The groups are shells around one centre, one inside the other: the same stretched ball of 6 dimensions in 7 sizes.
In the rows, 128 means zero.
Known rows, each followed by its group:
[138 218 164  73  81  94 123 141 141] | Y
[132 177  81 115 105 100 151 148 138] | H
[143 105 193  96 135 137 107 126 199] | S
[127 131 121 123 122 134 123 134 129] | H
[167 104 133 121 170 125 157 119 183] | S
[141 102  92 110 166 111 141 122 218] | B
[146 157  62 119 120 113 178 137 121] | U
[136 105  89 126 157 124 139 124 171] | H
[137 149  75 102 148  96 147 122 179] | Y
[157 114 215 106 133 147 117 125 161] | Y
[144 123 191  88 125 133 112 127 186] | N
[125 144 111  98  86 127 140 150 153] | S
[129 107  55 123 144 131 153 124 143] | R
[137 138 140 111 142 106 117 133 197] | H
[132 124 166  79 110 128 113 135 201] | B
[118 162 147  85  93 114 105 142 171] | S
[120 143 115  90 119 108 116 134 194] | B
[138 183 134 127 116 115 127 133  92] | R
[134 164 125 122  90 133 141 147  92] | N
[130 127 102 118 117 120 139 147 174] | B
[152 161 157 131 138 123 130 125 105] | R
[139 126 174 102 108 131 120 146 186] | U
[142 200 104  90  95  88 155 146 153] | B
[160 117 120 154 166 134 153 122 116] | R
[137 131  66 141 145 119 155 132 129] | S
[143 140 111 131 140 107 142 140 171] | S
[134 132 139 108 131 110 119 139 203] | N
[153 169  79 108 126  93 174 139 162] | R
[161 159 189  91 138 111 127 120 171] | U
[164 156 142 104 137 119 157 120 130] | R
[163 118 100 117 154 121 174 125 166] | Y
[147 125 127 104 154 102 135 129 222] | N
[144 140 156  72 130 105 125 127 224] | U
[145 125 112  91 144 111 144 123 201] | N
[132 201  97 114  89 106 148 146  90] | N
[123 107 112 128 141 131 116 131 166] | U
[143 184 157 116 128 102 117 131 133] | R
[130 151  81  92  94 126 158 138 128] | U
[151 135 176  87 141 107 120 128 223] | N
[164  89 141 134 175 142 149 115 159] | B
[146 136  62 107 133 115 175 128 150] | Y
[126 183 102 130  80 123 143 155  78] | Y
[145 138 202  72 114 127 111 127 194] | Y
[154 143 161 114 116 134 142 135 130] | H
[154 110  99 125 158 120 160 127 177] | H
[123 153  65 105 102 108 151 147 158] | S
[151 149 110 128 158 111 145 119 133] | U
[163 164 170 103 140  99 137 131 185] | B
[142  93 115 125 163 135 135 119 171] | H

New rows. What belongs after each?
[150 150 195  96 113 130 121 132 151] | H
[158 146 143 127 153 109 139 128 161] | H
[141 197 167 117  98 116 122 140  92] | R
[138 142 114 106 118 104 142 148 202] | R
[155 178 159  87 115 100 140 134 169] | N
[128 178 165  83  72 121 119 148 140] | H
[140 141  79 139 153 119 149 122 112] | R
[111 180  79  96  70 107 137 158 140] | U
[136 149  82  99 109 107 159 144 175] | B
[162 130 141 104 158 110 147 120 195] | H
[152 137 106  96 124 112 165 137 184] | Y
[149 124 205 117 126 132 111 141 183] | R
[153 147 200 101 125 129 117 127 152] | N
[128 196 132 116 104 104 117 140 110] | R
[136 119  92 148 144 125 142 138 141] | U
[130 129 194  94 107 138  97 135 171] | U
[137 155 171  73 108 120 115 127 171] | U
[155 116 132 135 174 116 137 123 180] | H
[134 133 140  96 111 114 127 146 206] | U
[148 142  96 103 117 120 167 135 148] | S
[128 179  86 116 113  90 138 148 159] | Y
[143 202 174  81  82 109 128 142 129] | S
[137 138 184  81 106 137 112 128 157] | Y
[153 140 110 110 156  93 149 130 211] | U
[161  84 184 119 176 136 123 115 206] | N
[142 171  60 128 118 104 173 142 116] | U
[135 106  59 127 143 124 160 134 166] | U
[148 115 159 103 157 125 120 116 188] | H
[127 110  96 139 147 126 127 134 161] | U
[132 165  97 102 115 114 142 129 124] | N
[137 173 136 112 117 120 126 127 103] | Y
[135 194 164  69  81 105 123 141 156] | S
[163 100 141 142 169 125 147 131 186] | R
[120 174 110  94  66 127 139 150 108] | N
[123 181 167  82  82 109 105 146 163] | S
[156 142 155 125 159 115 130 121 155] | N
[145  83 110 148 166 146 142 123 145] | U
[154 122 162  93 164 113 124 111 207] | U
[149 128  93 133 149 114 156 133 160] | H
[140 197 146  92  84 115 139 140 104] | N
[160 114 206 102 143 131 121 126 199] | S
[124 162 106 119 113 109 126 142 142] | H
[136 179 131 107 114 111 128 131 120] | N
[133 163 147 105  81 130 133 150 120] | H
[131 149 165 105 119 117 104 135 168] | H
[151 151  91 104 125 106 169 137 166] | B
[131 217 127 106  65 110 139 154  80] | B
[159 118 186  99 136 134 132 126 182] | N
